There are 5 ways to turn a row about zero (a turn may also mirror it). The second row of each pair is the first, turned, with some noise. The first 45 pairs use one turn. New pairs use 3 turns, one after the other, and a turn may come again.
Some pairs, each with its turns in order after it:
[ 0  3  6 19 -1  0  3 18]
[ 1  2 -8 16 20  0  5 -6] : (4)

[  7  25   5 -11  -3  -6  13  -7]
[-30  -1  -3  -6  -4  -5   8  11] : (4)

[-13  -6  13 -16 -14  -2  -3  16]
[ -3  -1   5   5 -13  30   2   0] : (2)

[ -1   2   1   2 -14  20  -2  21]
[ -4 -11  -6  15  -2   9 -21  11] : (0)

[  2 -20  20   9  44   8 -10  -3]
[ 17 -16   5 -18  23 -21 -30 -12] : (4)

[ 22   9 -26 -11  24   1  -6   9]
[ -6   6  -8   4  23  -4   1 -37] : (3)

[ 17  23  -3  17   2 -10   5 -21]
[-15 -11 -33 -10  -5  -6   7   2] : (4)

[ 4 -8 16  2 21  0  4  4]
[  0  24   5   4 -11 -12  -4   0] : (0)

[ 21 -13 -28  19  21 -26 -10 -12]
[-12   8  23  21   0 -19  25 -31] : (3)

[ -3 -13   5 -18 -23 -13 -11 -22]
[ 17 -11  22   6 -12  10  18  18] : (2)

[-6 14  1 15  9  1 -8 10]
[  4   2 -11  13  10 -16  -2   5] : (4)

[ 6 -3 11 27 -3 19  2 15]
[-16  28 -15  -8   5   3  -7  11] : (2)

[ 12  16 -21   2  22 -17  -9 -14]
[  1   3  -8 -14  17 -26  24   6] : (0)

[  7  11 -10   6 -11 -19  -6  -4]
[ -7  14 -21   1 -10   3   4   1] : (4)

[ -3 -17   9 -18  16  -4   1   9]
[ 16  -4   8   8 -19  -7  15   0] : (1)

[-17 -15 -39 -28  -5  11  10  -7]
[ -2  15  13  -1 -16   5 -41 -26] : (3)

[-8  9  0 22 16 41  1  1]
[-17 -26   7 -17 -12  -8 -27  17] : (1)

[-18  -5  21  -5   1   6 -21  -7]
[13 12 19 -4 11 25 -1  3] : (2)

[ 9 29 12 15 11 -6 -5  2]
[-18   0  -1 -15 -11 -15   7  23] : (0)

[-11  21   8  22 -12  -8  21   2]
[-15   1 -12  11  10 -11  34  -7] : (4)

[  1 -11  23 -13  13 -21  -5  10]
[-18 -20   8 -19   4  12  14   0] : (3)

[ -9   4  -2   1  11 -14  -3 -21]
[ 24  -4  11  -6   2 -12  -4  -7] : (2)

[ 14   4  17 -15  -4   2 -15   4]
[ 13  -9 -11 -20   5   6  12  -5] : (3)

[  1 -25  -4   8   6  -2   1   2]
[ -6  12   0   5 -15 -19   6   4] : (1)

[-10  -7  15   5 -10   2  -7 -11]
[ -4  10   9 -19  -4   0   0 -11] : (1)

[-17  -6  16  22  -9   5  -6 -20]
[ 20  20   7 -21  -1   4  -4  17] : (2)

[ 15  12   9 -19 -31  -3 -12  -6]
[ 29   4  -3 -31  -3  -7   4   2] : (3)

[ 21  32   2 -19 -16  19 -20   5]
[-15  -1  -4   6   0  13  -7  48] : (4)

[  3  -8 -16  21 -16  11 -17  -8]
[-10 -22 -23   9   2  -5  -1 -18] : (0)

[ 11  10  14   2 -19   3 -15  20]
[-3 14 -7 10 22 15  1 20] : (4)

[-10  26  -2  27 -21  14   8  -8]
[ -7  -1  -5 -29  -5  -9 -26  24] : (2)

[ 4 18 -1 14 -4 -3  1  5]
[  1   9  -9   4   9 -13   7   9] : (3)

[ -7  -7 -14  15  16   0  12   2]
[  2  19 -22   3   3   2   8   0] : (0)

[ 14   1  27 -19  14  -1 -23   4]
[ 31 -11 -14 -15 -18   1   8 -13] : (1)

[  3   2  -1 -22 -21   2 -13 -11]
[ 17   8   1   1  13   2 -11 -24] : (1)

[ 23 -13 -19   0   3  -1  -1  17]
[ -5  22   4   1   8  11  12 -21] : (3)

[  2 -14   3   4   2  -1  12 -17]
[ 12   7  -2  -6 -10   2   4 -16] : (0)

[  5  28 -26 -27 -38 -22 -13 -22]
[ 20  25 -10  14  47  26 -16 -19] : (1)

[  1   8  24  17 -22  14   8  -6]
[-14  19  11 -20 -11   3  -5  23] : (2)

[ -8   8 -17  -7 -14  20   4 -18]
[ 17 -25  -8  11   0  11  17   1] : (0)

[ -7  10   0  18  34   4  -4 -17]
[ -2   2  -3 -12 -23  15 -14  30] : (1)

[ 4 16 -7 15  8 -9  3  3]
[ -8   7  -3  10  14 -16   6   2] : (3)

[ 18   9  -4  16 -11  16  -8  -3]
[-13   4  -2   0  13 -13  -6  23] : (2)

[12 -8  1  2 -4  1  1  7]
[ -4  -3  -8   3  -1 -10   5  -6] : (1)

[-12  -1  15  11  15  -9  18 -24]
[  2  20   0 -12 -22   7  22 -10] : (0)

New pairs. What belongs after each?
[ 1  5 20 -4 16 -9  1 13]
[ -6 -11  14  -3   0  19  13   4] : (4) (0) (1)

[-20  13  22 -12  11  11  25   0]
[-14 -10  27 -16  -4  -9   4  26] : (4) (2) (2)

[ -2   7 -22 -30 -15  10  11  -1]
[ 17 -10   7   1  19   7  20  27] : (2) (3) (4)

[ -2   6  -8  -1  24  -7 -20  -9]
[ 13  16  14 -12  18   3   9  -5] : (3) (2) (3)

[  0  12 -26   6   2 -19 -16 -28]
[  0  15  -3  17  26 -22 -19 -11] : (1) (1) (0)

[ -2  41  -8 -17  17  -6 -32  -3]
[ 12 -48 -10  -9  -9   9  24  -7] : (0) (2) (0)

[  7 -31  20  -5  22  -3   1  18]
[ -1   3  28   2  31 -14 -11   3] : (4) (4) (0)

[-16 -39  -8   1 -19 -11  17  18]
[-16  16  -1  15  22  -9  13 -37] : (4) (0) (1)

[  3  -4 -28  -7 -16   1  13 -10]
[  1  20   0   3 -19 -18  17   4] : (0) (1) (3)

[ 18  12 -15 -11  -4  13  -7  28]
[  9  -1 -31  -4  -4 -10 -21  14] : (0) (4) (4)

[ -6   8  -4   0  18 -13  -2  12]
[ -9 -18   3   5   1 -11  12   1] : (3) (0) (4)

[-11  29   3  -9  22 -21  -3  21]
[-20  37   6   0   3 -13  19   1] : (1) (1) (1)

[ -2  12 -23   7  -6 -31  -3  11]
[  1   2 -11   5  33  25  -3  -2] : (0) (1) (4)

[ 7  0  1 -7 -2 -4  0 21]
[-13   5   9  -2   8  -2  12  -6] : (4) (4) (3)

[  1 -20   5  -8  18  11  13   2]
[ 13  -9  11  12 -22  -5 -13   3] : (0) (1) (4)

[ 13   5  16  -2 -15 -13 -17   0]
[15  1 14 -9  6 -8 20 12] : (3) (4) (4)

[ 15 -24  13  13   6  -7  -2   4]
[ -6 -13 -11 -25   5 -11  11   5] : (1) (3) (3)

[  6 -39  11  35   5   4  13  -7]
[-22 -27 -27   4 -24   8   1  21] : (0) (4) (2)

[ 13  -2 -14  12  -5  21  -5  14]
[-10   9  -7 -12  21  -3   0  20] : (0) (1) (0)

[-11 -11  20   4  -6   6   3   2]
[-7  6  8 16  2 16 11 -1] : (1) (3) (2)

[ 6  5 -2 24  7 14 -2 -6]
[  8 -11   3   6  11 -22  -4  -6] : (4) (0) (2)

[ 36  -5 -13  -5   8 -21  10  30]
[ -2 -22 -10 -12 -19 -38  12  11] : (2) (4) (2)

[  8 -15  -5  15  13 -16  -6   1]
[ -1 -25  -9  -6   0 -10 -13   2] : (0) (1) (1)

[  9 -13  15  14  -1  -6   6  -4]
[15 17  4 -8 -5 -3  7 -7] : (4) (2) (0)

[ -3  -9   4  -3   6 -12  -5  -4]
[ 9 -5  8  1 13 -3  6 -1] : (4) (4) (1)

[ -5 -23 -25  16 -13 -14  24  -7]
[  7  19  19  30  -3  11 -17  18] : (1) (1) (0)

[-11   4  -6 -36  29  -1  29  -1]
[  2 -42  10   2  -1  -8 -28 -19] : (1) (4) (4)

[ -8  14  -5  20   1 -27   4   9]
[ 18 -10   5 -30   6  10   1   4] : (2) (3) (0)

[  2   5  -2  -1 -21 -15  28   5]
[  6   3   8  -8 -23 -17 -23  -6] : (2) (0) (1)

[  3  -1 -24  -3 -27  23  24 -30]
[  6 -21 -26 -10  26   6  25 -25] : (1) (2) (3)

[ -1   5   4  18   9 -14 -29  16]
[ 10 -10 -13  14 -14   0  -4 -31] : (4) (0) (2)

[ -9  -4   6  -3  14  16 -36 -20]
[ 30   7   3  25  14  14   1 -16] : (2) (4) (2)

[  0  -1  -9   1   8   7  -6 -14]
[ 3 10  9 -4 -7 -6 10  8] : (1) (0) (1)

[-11  11   8   1   5  22 -14   0]
[  7   5 -15   5 -16  -8 -19  -7] : (0) (0) (3)

[ 12  22   7 -12  16  20  -9 -24]
[-15  11  22  14  27 -16  12   6] : (3) (2) (3)

[ -1   5  -3 -12   4  -2 -14   4]
[  0   7 -11   0  -8   0  12   0] : (2) (0) (4)

[-10   0  13  -6  -9  20  12  15]
[-13  -9  -1  -9  -3  -4  25 -13] : (2) (4) (1)

[  2  -5 -11   5   4 -22 -17  11]
[  4   2  -5 -26  16  -4   9  -3] : (4) (3) (0)

[ 13  10 -20 -19  -3   0 -15 -11]
[ -2  -9 -15  11  26 -14  -6  -9] : (1) (4) (0)

[  0 -15 -14  14   1  -8 -14 -22]
[-19 -20  -9   8 -14   2   2  15] : (0) (1) (0)

[  2   8  16  12  23   8  -2 -17]
[26 15 -8  6  6 17 -5 -8] : (2) (1) (3)

[ -8   5  -2  16  -1  13  -5 -18]
[-12 -12  -9   6  -3 -13  -1  17] : (0) (1) (3)

[ 0 18 -1 20  0  9 28  9]
[ 17 -14   2  -7  16  25 -12  -7] : (2) (2) (4)

[ -4  14  -2   8  -3 -10  14   5]
[  6  -5 -11   3  -6  18  -7   6] : (2) (1) (1)

[ -2  10   9   4 -10   9  15 -20]
[ -8  13  10 -10  -2 -19  16   0] : (2) (1) (2)

[  5 -16   2 -21  -9  13   7  -7]
[13  0 19  0 -8 -2 20  8] : (4) (1) (2)

[ 11 -16   1   0  14  -4  -5  25]
[-22  -1   5  -1  -3 -26   2  -8] : (0) (2) (0)

[14  2  5  5  0 -2  3 -7]
[ -1  -6  -8  -9   2   4 -11   3] : (2) (0) (3)

[  8  13 -17 -25  11 -19 -12 -21]
[-11  23 -19   8  11  23   9  20] : (4) (2) (2)

[ 2 -1  8  0  6 -5 -7  1]
[11  0 -4  4  5 -3 -1 -3] : (3) (0) (3)

[-8  4 19  4  8 -6  1 23]
[ -6  11  21   7 -12  15  -3  11] : (2) (0) (3)

[  5 -10 -19 -13   1  29  -7  28]
[ 17  -3 -37  -1  -2  16 -14  13] : (4) (3) (0)

[ 19 -18   5   8 -15  18  -5   1]
[  4   6 -15  12  14 -23   6  -8] : (3) (0) (1)

